The same things were measured in two ways. Each way mixes the same 10 hidden numbers, adds some noise and spreads widely along 6 directions of its own, which tell nothing about the thing.
Some things both ways: the first way, then the second way.
-15	24	-34	-1	-55	-2	6	9	5	22	-47	-18	24	-8	16	10	19	26	41	29	-2	36	-13
-12	15	-17	-22	-6	-16	-35	0	19	12	60	18	-26	5	5	-63	10

-7	4	-28	18	18	-16	-19	12	9	8	13	20	9	11	8	-24	-16	2	21	-7	-12	9	-2
-7	16	-10	34	27	19	34	30	2	-13	-17	17	0	5	11	6	-41

1	20	-29	13	25	-21	-5	-2	25	-9	-9	-30	-12	-3	16	8	13	-3	-14	15	6	-35	-11
-17	-5	-21	-20	40	-41	17	-12	15	-27	6	30	23	-45	23	-18	-11

12	-3	26	-5	25	-22	29	-15	17	-18	42	-7	5	-8	-26	6	1	9	-46	-17	-18	-24	8
23	-18	-4	5	-25	2	50	-20	29	8	1	-9	15	-24	30	18	20

-5	19	-31	-6	-12	-14	11	7	9	7	-17	-50	2	-11	23	35	-3	-5	-24	33	-20	-8	14
-2	39	2	-9	53	14	-3	-32	18	-20	7	56	-7	-12	44	6	-6

-13	4	-8	6	-5	15	6	-1	1	4	-20	2	-19	-26	-5	8	24	1	0	3	-5	-16	21
17	21	-14	-30	-16	-7	7	-21	4	16	-3	25	1	-15	48	35	5

40	-13	23	-14	19	9	9	-1	9	37	43	5	20	7	-12	-5	41	11	11	-9	0	11	11
9	-26	4	11	-21	21	25	-29	9	7	20	-5	9	-3	-4	-25	10

-11	-13	-18	-7	-15	13	9	-29	6	-28	-4	-17	-17	-7	17	10	-16	-27	-24	48	-10	-4	-6
-23	-30	19	12	-17	29	46	-11	-9	-19	32	0	32	-20	34	-34	36

33	15	-32	-18	-2	-27	3	-20	21	1	33	-11	18	11	-2	-24	4	-3	-14	17	-6	18	-6
9	49	4	-20	4	45	12	-23	-4	29	35	16	-30	1	68	4	26

7	-24	-45	-12	-6	-3	-20	8	-18	-13	8	28	4	36	-26	-23	6	21	24	25	25	37	27
18	15	-26	-11	12	36	9	-1	16	15	16	-28	-30	0	16	-15	0

-2	-29	17	23	11	3	7	7	29	-7	10	15	-8	-9	-9	-6	10	16	5	18	-3	8	-8
5	4	-32	-28	21	-15	1	11	-8	10	9	-9	-4	-6	-9	13	-39

7	-7	7	-7	12	8	11	30	2	-18	0	9	9	26	-6	17	4	17	-4	-37	23	-4	-5
11	-22	-20	-12	9	-3	5	10	22	-18	6	-17	-7	-6	-37	-14	-3

45	-23	27	-7	10	6	3	19	31	-7	47	12	10	36	-8	-20	-4	-9	-14	-40	30	11	-16
26	12	7	31	36	26	46	-2	2	24	10	3	-13	24	-41	-32	11

-8	5	-9	10	-19	4	-1	31	-4	9	-24	23	2	6	0	2	-4	22	26	-1	-17	31	-1
7	-17	-9	-37	-31	-37	26	-5	15	6	33	-6	-20	-12	4	-11	30

18	-7	-29	17	-1	-8	-16	13	-21	15	8	29	1	30	-4	-25	-5	34	38	-8	10	38	18
-5	-25	-16	-1	-31	-22	7	16	29	-6	13	-25	-13	-14	-18	-12	-9

5	5	-22	-10	-5	14	-32	-3	1	11	-12	-9	3	15	20	25	-23	-51	-8	-6	22	-9	14
-30	-11	31	-7	-3	48	-37	-33	-17	-39	-6	30	-10	-2	20	29	4

0	1	-34	-25	-1	-3	-29	15	4	11	12	13	33	14	11	-43	-3	-13	10	-29	21	17	6
3	8	14	15	-32	13	40	3	15	31	42	11	9	-6	22	-10	33

-8	-20	-32	-26	0	26	-15	-8	-24	4	3	18	11	0	-2	-21	16	-6	10	4	20	15	47
-3	14	0	-15	-2	5	35	-4	17	32	26	-16	-29	-23	9	-5	43

17	1	-1	33	3	-15	-14	8	31	-7	-11	-8	-3	13	16	26	-31	-2	-23	6	17	5	-21
-6	32	0	-32	21	-25	-2	-21	-5	26	12	33	4	-29	7	36	9

-3	-11	26	15	3	-3	-12	27	15	22	-10	35	24	-30	-6	-9	-11	19	-18	-15	-24	37	25
12	-27	0	5	14	-70	22	12	15	24	-4	7	4	-26	-26	6	1

9	7	-23	2	-21	3	-24	-15	-3	2	-17	-7	-11	-1	23	-8	-28	-34	-16	14	3	5	-2
-4	-1	4	-2	17	-9	-11	10	-16	11	-2	8	-23	1	-24	5	-25

2	17	-25	-4	-2	-24	-9	-29	-2	23	13	3	31	1	-19	12	-4	-4	11	23	-26	19	12
-22	4	-6	-16	35	27	-35	-17	-6	-41	-11	15	-48	-1	20	-24	-23

32	3	-15	-12	17	-4	20	24	17	18	30	-21	24	18	16	1	27	25	0	-5	-1	12	11
3	27	-9	-23	19	26	6	-10	22	0	36	9	-18	-2	22	15	5

2	8	-41	8	-2	-30	-26	11	-9	-8	-13	19	16	30	-18	-4	-10	27	19	11	14	28	2
4	-29	-28	-22	-46	-1	-38	5	19	-9	13	-20	13	-20	16	11	-23

-30	-4	-6	-12	3	22	13	-21	-19	-25	8	18	-31	-20	-16	-24	6	-26	0	-21	-13	-36	19
6	-19	-10	7	-7	-20	68	12	8	-32	-20	8	8	-13	3	-21	-1

-40	1	-5	13	-21	-4	-8	-17	9	-16	-32	0	22	-23	10	29	-40	-16	-19	15	-8	6	-6
-23	4	8	8	9	-2	-7	9	-4	5	5	15	-8	-14	-2	-4	1

Other things, the second way, with their names:
<973>: -2	12	15	14	-15	11	46	12	-15	8	22	17	31	-22	14	-15	16
<1048>: -10	23	-21	-34	-7	-12	19	-17	-2	6	5	0	-12	-34	-1	-5	-18
<562>: 13	-20	-11	-7	19	-46	14	-7	4	-26	-18	42	33	-16	-42	-22	2
<698>: 13	15	0	-4	-22	38	4	-20	-14	-12	-10	23	20	-12	65	17	3
<396>: -23	-12	24	-6	-25	27	-15	-22	-7	-37	34	7	-10	-4	-10	-19	-16
<603>: 3	24	-23	-17	-33	36	-30	8	-5	12	31	-7	13	-14	53	5	-21
<120>: 19	32	-10	-10	9	-2	7	-28	3	25	-25	38	-5	-11	28	29	1
<467>: 8	-2	-21	-30	-3	-7	19	-6	21	0	21	-2	-16	-15	44	-7	24
<575>: -14	-15	-7	6	21	18	-34	9	1	-10	-22	-23	-40	-7	-23	-1	-31
<265>: 31	-6	7	23	-53	24	71	1	21	32	29	-7	25	-2	29	4	42
<592>: -2	-34	-20	50	-11	6	19	26	3	-7	-18	-11	38	-15	1	-46	-26
<52>: 28	4	-14	2	-14	-23	49	5	6	36	9	4	29	-25	-20	-9	15
<610>: 38	21	-22	-14	46	9	13	12	1	-13	-30	33	25	-8	20	40	-14
<444>: 27	-10	3	28	-42	-4	50	4	16	29	25	4	23	1	8	-17	29
<270>: 16	-7	-5	1	-9	-27	21	26	16	22	19	-9	2	-6	-46	2	4
<588>: 5	-41	-8	17	-28	33	12	-1	-2	-6	-21	-33	-1	-9	11	2	-13
<966>: -4	7	2	-65	-19	5	-20	-50	-3	-41	17	30	-23	-18	27	17	-3
<826>: -17	16	3	-5	-46	29	-27	25	0	-10	15	6	-33	19	26	42	-31
<1106>: -19	-10	-8	5	-6	10	-40	14	-9	-29	-12	-3	-21	-6	16	-8	-46
<350>: -6	2	-5	-4	-27	-10	-6	16	0	-10	-1	5	0	-21	-1	5	-23
<367>: -11	-6	20	27	-29	47	33	2	7	19	22	-18	-2	-7	21	8	31
<986>: -15	-13	-9	-47	22	-11	6	-45	5	-30	23	-4	-18	-33	22	0	-18
<1158>: 14	-57	12	-6	-57	-17	-8	-23	-6	-22	-6	-2	19	-19	-27	-11	-6
<511>: -3	-5	20	5	-5	12	0	8	13	14	-6	-8	-67	22	-45	31	12
<647>: -20	55	-8	25	23	32	13	9	14	-7	-1	34	1	-17	32	-17	-7
<461>: -22	-32	7	-7	-43	-9	1	-4	-7	-38	-3	20	24	-14	7	13	-9
<252>: -25	-30	6	0	1	10	-20	11	-24	-75	-45	34	11	0	-3	16	-19
<392>: 8	26	-32	-41	34	8	-5	-19	3	-16	17	11	-24	-8	37	-14	-29
<1137>: -19	-20	12	-8	7	-40	6	-10	-2	9	17	-3	-10	-36	-26	0	-17
<471>: -18	-33	15	-15	9	-7	24	-30	0	-1	7	-8	-15	-27	-4	8	13
<11>: 6	6	-4	-8	-30	-15	10	-23	26	21	20	7	-15	-10	-7	1	5
<116>: -7	-26	-12	6	36	-24	-16	-6	13	-2	-12	0	-15	-20	-16	-27	-11
<812>: -1	-14	4	-14	-12	-11	-27	15	-29	2	13	-4	-21	4	-12	-11	-25
<705>: 2	-50	12	-6	-46	23	-31	-2	1	-3	32	-15	-23	17	30	-29	40
<889>: -10	19	1	-15	25	6	21	-5	-8	-16	51	6	-10	-9	-1	-45	-19
<587>: -14	51	-25	-26	14	14	0	-7	5	-7	-27	6	-47	-18	34	27	-22
<663>: -8	18	-24	-20	44	-9	-39	6	19	-27	-19	25	-45	3	11	8	-24
<614>: -2	-29	-15	-23	-35	-25	-34	5	9	-42	1	34	16	-3	9	-12	4
<843>: 6	23	28	-3	-36	-2	16	-21	-7	44	42	19	6	-15	5	14	17
<77>: -3	-30	-33	11	-43	2	-9	15	12	-8	38	-13	50	-10	-5	-39	-45
<493>: -28	-9	-7	-24	-59	-38	-13	-5	-4	-1	17	14	23	-38	24	0	-1
<1133>: 1	-45	-9	29	-48	-2	8	22	18	-22	-17	-32	-20	2	-21	-18	-25
<1063>: 43	27	-13	-31	-24	4	12	-6	-4	46	12	18	15	-7	36	40	21
<231>: 0	1	21	51	-15	2	8	35	-3	-18	-14	49	19	20	1	-22	16
<872>: 21	4	-30	-38	-10	-7	-11	-6	0	10	8	2	18	-17	31	36	-24
<121>: 26	11	-13	10	-9	25	24	-4	16	-6	5	23	25	3	32	-9	14
<612>: -19	12	-1	-6	1	0	26	25	-1	31	13	-31	-31	-30	12	15	6
<201>: 6	8	-1	1	-25	-26	12	21	-16	47	9	15	19	-9	-5	17	2
<137>: -4	40	21	23	28	37	33	-20	4	-7	-14	26	-32	-2	-8	0	5
<390>: 17	0	-14	17	34	7	36	18	5	-9	-39	-2	-4	2	-52	25	-38
<109>: 9	-26	-13	-17	15	-24	4	-4	11	-20	27	17	9	2	-12	-35	-1
<641>: -5	38	3	1	-10	68	16	-41	7	-22	6	20	-2	-17	59	3	-3
<717>: -19	22	-36	-30	-4	37	-34	23	-3	-40	-12	1	-4	-7	47	39	-36
<554>: 47	-19	4	8	-12	29	-2	4	6	-1	-22	3	-22	32	14	17	23
<1184>: -21	-16	15	27	38	18	4	-2	-24	-2	0	2	-18	3	-51	-57	-13
<457>: -1	-26	1	21	8	-15	17	11	11	27	27	-18	-16	2	-39	-40	4
<726>: 8	11	-12	-8	-4	13	-1	4	17	-15	0	11	-26	5	49	10	-2
<119>: -4	-27	-3	-4	-29	24	22	-1	-3	9	2	-54	-52	-6	12	0	-18
<126>: 4	16	-7	14	-2	5	2	27	4	-9	-11	30	5	8	32	7	1
<1095>: -34	15	13	-8	-9	13	-24	-5	2	-18	5	-7	-74	2	-18	9	-38
<1001>: 36	-28	-12	16	-55	3	-10	22	-7	41	8	-1	23	23	12	-18	20
<1167>: -7	0	-9	-54	-21	-33	29	-24	9	8	28	-5	-14	-34	3	16	13
<842>: 9	22	6	8	-9	31	48	4	-19	24	-9	6	22	-26	50	32	12
<72>: -1	7	-6	-13	-12	37	1	12	-4	16	6	-26	-41	0	26	17	2
<146>: -6	9	-26	-1	-13	4	-13	28	26	-4	8	-15	0	-15	-11	-1	-17
<636>: -48	-6	18	-6	-30	16	-22	-24	0	-30	22	20	-5	-20	23	1	-6
<648>: 20	36	-13	27	44	27	16	9	23	9	-29	4	-21	0	-12	39	-48
<356>: -26	3	-21	-28	50	-16	-23	8	5	-47	8	35	-13	3	16	4	-38
<427>: -1	31	-5	17	10	55	2	12	-11	-1	4	-5	-12	3	1	-3	-39
<877>: 11	7	-15	-24	14	19	-38	4	-17	-18	6	28	4	13	39	3	-18
<572>: 13	15	-21	13	-8	32	-4	1	16	23	4	-17	-34	6	12	-35	-3
<958>: -24	-39	12	-31	-18	-67	22	-26	14	-36	18	13	-30	-24	-33	-31	7
<579>: 9	18	-11	-29	-37	14	-42	-15	-10	11	17	9	-8	-3	14	27	-42
<996>: 9	14	-41	-37	23	-12	-43	-5	-11	-28	-14	22	-6	-1	-10	-4	-66
<107>: -13	-1	18	-21	-17	51	-2	-44	1	-2	33	-6	-38	-14	48	-19	40
<386>: -20	6	-15	-35	-24	20	-40	-4	-6	-25	4	-22	-18	-33	30	20	-44
<1144>: -17	26	-13	3	25	8	-15	-2	-9	-34	-30	31	6	-25	4	-4	-50
<408>: -15	33	-27	-12	34	-16	26	28	-12	-22	-4	19	-6	-17	22	-19	-42
<73>: 13	-10	-2	-16	-17	-24	20	0	9	11	31	7	-8	6	-11	10	-12
<1179>: -6	38	0	9	51	49	0	-1	8	-21	4	22	-19	0	29	-19	10
<274>: 2	24	-7	-40	69	-10	10	-32	-6	-3	15	29	-30	-7	6	-5	-8
<1161>: -12	-39	22	34	-12	8	-6	-23	8	-26	13	8	4	0	-63	-39	-30
<643>: 0	-20	4	39	-32	-23	46	36	6	11	-13	-19	-9	-6	-40	-11	-18
<260>: -13	-9	-11	-60	-41	20	-56	0	-4	-30	5	-9	-39	-6	63	51	-14
<839>: 3	17	-3	-65	5	-17	15	-9	3	-17	28	19	-42	-4	30	25	18
<956>: 23	-26	-3	-15	2	-49	38	-26	22	-4	25	5	-20	2	-76	-35	-14
<1066>: -13	0	-14	-30	-6	-9	-51	14	-6	-20	12	-2	-27	-12	17	-2	-31
<514>: 7	-7	-27	-68	-3	-19	-42	-33	10	-40	16	22	-7	-13	20	20	-29
<47>: -30	-27	8	16	-6	-13	4	-1	7	-48	-8	18	-16	-8	3	-43	-3
<632>: 8	2	5	33	-13	45	4	21	-15	-9	-47	7	-20	17	17	17	-19
<923>: -6	15	-15	-5	29	25	16	-4	8	-37	-5	18	2	-12	16	-13	-17
<1174>: -13	8	-7	-17	33	-39	15	-2	28	5	14	5	-27	-36	-1	-14	17
<369>: 32	20	-3	-10	-49	35	-16	-22	-24	40	-3	-12	0	-15	16	26	-24
<1033>: 18	-54	-1	16	-64	10	3	13	4	-3	11	-22	13	10	17	-13	8
<674>: -39	-3	47	26	20	31	19	-18	-14	-34	7	13	-13	-28	-1	-31	15
<709>: -32	50	13	15	64	16	13	-4	8	1	-29	33	-38	-25	29	27	1
<65>: -3	-5	-5	-32	23	-52	11	-28	20	-27	14	46	21	-33	-8	-6	9
<293>: -5	1	14	4	4	20	67	-4	-9	10	15	-1	-19	-7	19	-30	45
<498>: -58	-2	-14	-21	21	-15	-23	20	-2	-57	4	-3	-24	-31	12	-5	-56
<160>: 27	17	-23	-30	-58	21	-37	-6	11	8	13	5	5	2	33	37	-16
<548>: 7	-6	-13	-74	-31	-18	36	-53	29	-25	40	13	-22	-22	21	-1	37
<193>: -10	9	-3	-58	0	-10	-22	-36	2	-29	12	22	-20	-25	44	32	-13
<210>: 7	16	-4	2	-7	26	36	0	3	37	38	-15	0	-2	-24	1	-2
<961>: 0	-34	-9	-43	-32	-12	23	-23	19	-22	28	-16	2	-22	10	16	7
<518>: 15	3	-9	0	-3	15	-2	-6	11	-37	18	28	13	11	8	-13	-32
<1119>: -14	4	-23	-33	-3	18	-29	-11	12	-13	34	-14	-9	-19	23	1	-29
<1090>: -4	-8	-14	-1	19	-20	-26	0	2	-4	-38	8	6	-25	-50	40	-52
<304>: 42	31	-11	-24	-22	15	-12	-14	3	9	17	40	22	12	22	28	0
<980>: 8	-11	7	-4	-26	10	37	-31	28	18	16	-16	-18	-26	20	-10	52
<890>: -8	6	-2	7	61	-8	26	7	7	-6	-19	22	26	-33	7	25	3
<503>: 18	-17	10	47	5	19	21	3	-3	16	-9	-4	29	-1	-48	-10	-14

Some of these things the first way, each followed by its name:
35	21	-5	3	-5	-3	1	-9	-20	46	17	-5	-5	9	13	-14	-1	-8	22	-14	-25	5	6 -> <958>
13	2	-35	24	-16	-8	-34	-11	-38	12	-2	35	-11	22	8	-33	-41	1	34	-2	-11	40	6 -> <643>
25	14	-2	27	-6	-27	12	-21	-20	22	18	25	6	10	-21	1	-14	36	28	-3	-36	38	0 -> <1133>
-6	-21	0	-4	-17	21	13	4	-1	-11	-12	-23	-6	6	28	26	-7	-6	-1	34	2	3	-11 -> <210>
-1	11	7	11	-10	-11	0	18	2	-13	-19	-21	-12	18	9	19	-15	-6	-3	-25	29	-28	-29 -> <11>
48	-22	51	-2	14	11	21	-15	17	-2	34	0	7	0	-2	12	2	2	-40	-16	5	7	-4 -> <503>
-17	-2	33	18	14	1	-4	6	31	-17	-10	11	-4	-12	-30	19	3	-14	-19	-40	31	-43	-9 -> <120>
10	2	0	6	10	12	-12	4	9	2	-23	-38	-28	-2	38	35	-11	-40	-29	21	4	-43	-10 -> <471>
37	9	-20	1	8	-19	2	-27	-3	-18	21	-20	-4	30	19	-1	-14	-5	-12	14	7	-3	-30 -> <427>
-55	-25	4	-3	7	15	0	23	0	-43	-22	20	0	5	-17	24	-10	-1	4	-9	19	-23	-3 -> <923>
1	17	-8	46	24	-12	1	-1	9	5	-18	-18	-19	-3	43	6	7	18	19	9	-7	-25	-35 -> <498>
-2	-20	-20	1	6	17	-24	15	-22	15	-7	20	-10	14	4	-12	7	-1	36	10	7	10	21 -> <1167>
37	-3	-23	-4	33	-8	-20	9	16	7	31	16	-3	17	-15	-44	37	9	3	-11	27	-1	15 -> <872>
-10	-22	-19	7	19	11	-38	10	-9	-2	-8	57	10	3	-6	-14	-11	5	14	18	-7	35	18 -> <842>
48	-5	0	13	20	-13	-13	3	-8	16	39	19	18	48	-2	5	-24	7	11	-28	8	28	0 -> <137>
28	7	0	12	26	1	-31	19	16	22	-10	8	2	9	1	-3	28	3	4	-25	40	-12	2 -> <116>
-7	15	-53	-21	-50	-5	-33	0	7	-16	-25	10	9	12	-10	-18	-29	-28	-8	5	19	29	5 -> <705>
-2	-26	0	2	3	20	-1	31	11	-24	-14	19	1	18	1	3	5	21	-4	-17	39	9	6 -> <1179>
-23	-4	-5	38	9	-13	-20	15	8	-33	-43	8	-9	2	30	22	-40	9	-6	13	7	-2	-37 -> <612>
-19	-13	10	-1	-29	11	-18	-32	5	-11	-21	-5	8	-7	5	32	-37	-46	-14	35	-1	3	-23 -> <1184>
-5	13	3	19	-9	-34	-23	-8	10	-16	-24	-21	6	-2	25	29	-60	-29	-38	26	-14	-4	-41 -> <1137>
28	20	-5	5	27	-38	-12	11	24	-1	24	-7	9	23	-7	-7	-8	-6	-16	-25	7	-19	-19 -> <193>
7	-7	-40	-2	19	17	-9	-32	-10	12	31	25	-26	-12	0	-77	41	-4	32	3	3	-8	23 -> <408>
20	1	15	2	23	14	-12	-2	0	1	-10	-4	-10	2	10	10	20	-12	-14	-35	43	-40	-6 -> <575>
-26	23	-40	-2	-9	-27	-14	-15	-1	4	-4	21	30	-11	-21	-2	-17	4	9	9	-32	25	21 -> <260>
-23	2	-8	-28	-6	6	16	8	11	1	18	5	15	-19	-7	-19	0	-14	-11	-21	-30	-2	22 -> <839>
39	6	-29	-33	-9	3	26	-17	-9	26	52	-14	4	5	-3	-39	31	5	6	3	-21	16	30 -> <518>
28	18	-21	16	3	-6	14	-12	20	22	26	21	9	-8	-5	-33	14	33	9	-23	-19	32	19 -> <126>
-9	11	11	7	2	5	14	-30	11	8	0	-35	3	-21	24	21	3	-22	-5	-9	5	-42	-18 -> <636>
23	-12	-3	-12	-13	-18	21	-19	3	-5	32	-9	17	3	9	-17	-7	9	-6	45	-37	39	-19 -> <889>
-2	-10	5	43	40	-3	-25	22	18	28	-8	23	21	1	15	20	-8	20	12	-20	10	8	16 -> <709>
31	15	-16	-18	-11	-13	0	-40	-12	25	25	-11	14	-2	-7	-19	19	-6	2	13	-10	9	8 -> <579>
-33	-20	-19	-25	-18	8	-15	-2	18	-3	10	45	31	-22	-42	-37	9	-6	1	7	-5	38	39 -> <877>
-19	2	-1	-35	-12	28	6	6	-31	18	-22	-8	5	-13	-3	27	22	-19	13	-1	-19	-18	24 -> <966>
50	27	-25	0	-11	-10	14	7	10	41	20	-31	-8	8	36	-16	7	2	6	10	-36	17	-2 -> <73>
-17	-20	-2	19	0	9	-14	33	4	-10	-30	15	12	16	22	28	-30	11	8	3	7	22	-11 -> <367>
30	0	-12	-12	-9	4	-1	39	8	9	10	28	17	29	-14	-14	9	26	13	-28	9	42	8 -> <304>
40	1	17	3	2	-12	14	-12	29	24	36	-8	26	-4	6	-12	8	8	-14	-3	-8	24	-9 -> <457>
-2	-16	-2	-14	6	9	9	-15	-2	7	13	32	28	-21	-20	-31	51	39	20	14	0	29	18 -> <603>
33	23	-9	3	25	2	-24	-3	-4	24	14	39	3	15	-4	-27	7	-4	20	-56	5	-2	3 -> <632>
29	-27	4	-2	35	3	-19	21	3	13	27	4	-15	19	-4	-26	26	-5	4	13	15	-14	8 -> <986>
-3	12	15	12	-4	-4	1	-14	-13	7	-6	-23	0	0	22	9	-18	-24	6	-29	5	-37	-28 -> <1095>
-2	6	18	2	12	-1	27	-21	17	-10	5	-8	7	-22	0	15	11	4	-21	-6	-14	-16	-14 -> <72>
-17	-2	19	20	11	-2	14	-26	-8	-14	-14	-4	-8	-9	-4	39	6	5	15	24	-12	-25	-28 -> <1048>
35	6	-14	-8	9	10	-16	-38	15	31	42	21	12	-14	3	-63	22	-20	-3	-25	8	9	19 -> <201>
11	-4	14	-7	19	-3	3	-17	14	-20	20	24	-1	-7	-31	-15	13	-3	-22	-19	8	-13	-1 -> <698>
-28	-6	-49	-13	-9	-4	-20	8	-4	-23	-2	18	-6	6	-25	-30	-1	-4	5	7	20	3	26 -> <467>
68	13	-16	-1	-5	-26	-24	-5	3	34	32	3	28	32	23	-29	-21	2	-4	-2	-7	55	-13 -> <843>
23	19	-3	-6	9	-14	-3	14	29	-9	2	13	15	11	-9	-2	5	9	-19	-25	6	9	-13 -> <1063>
-28	2	9	43	10	-6	23	-31	-3	-21	-18	-7	-24	-12	-10	42	-4	18	9	12	-8	-33	-13 -> <587>
-2	33	3	3	4	-14	26	-11	23	17	20	-20	19	-17	22	-15	3	0	-1	-49	-19	-24	-19 -> <826>
-25	7	14	0	-15	-12	23	16	15	-18	-21	-20	1	-11	-18	44	-3	5	-17	13	-18	-14	-11 -> <514>
12	20	-8	-17	-1	-17	14	-11	4	-19	17	-1	13	11	-25	-11	14	10	-7	-37	19	-13	-7 -> <160>
29	21	28	37	25	-30	8	-15	19	6	-1	-28	7	9	15	70	-26	3	-32	-8	-8	-20	-25 -> <1090>
4	0	-4	0	-3	5	4	19	10	1	-8	-12	-1	1	7	17	0	-1	-15	-5	3	-3	13 -> <65>
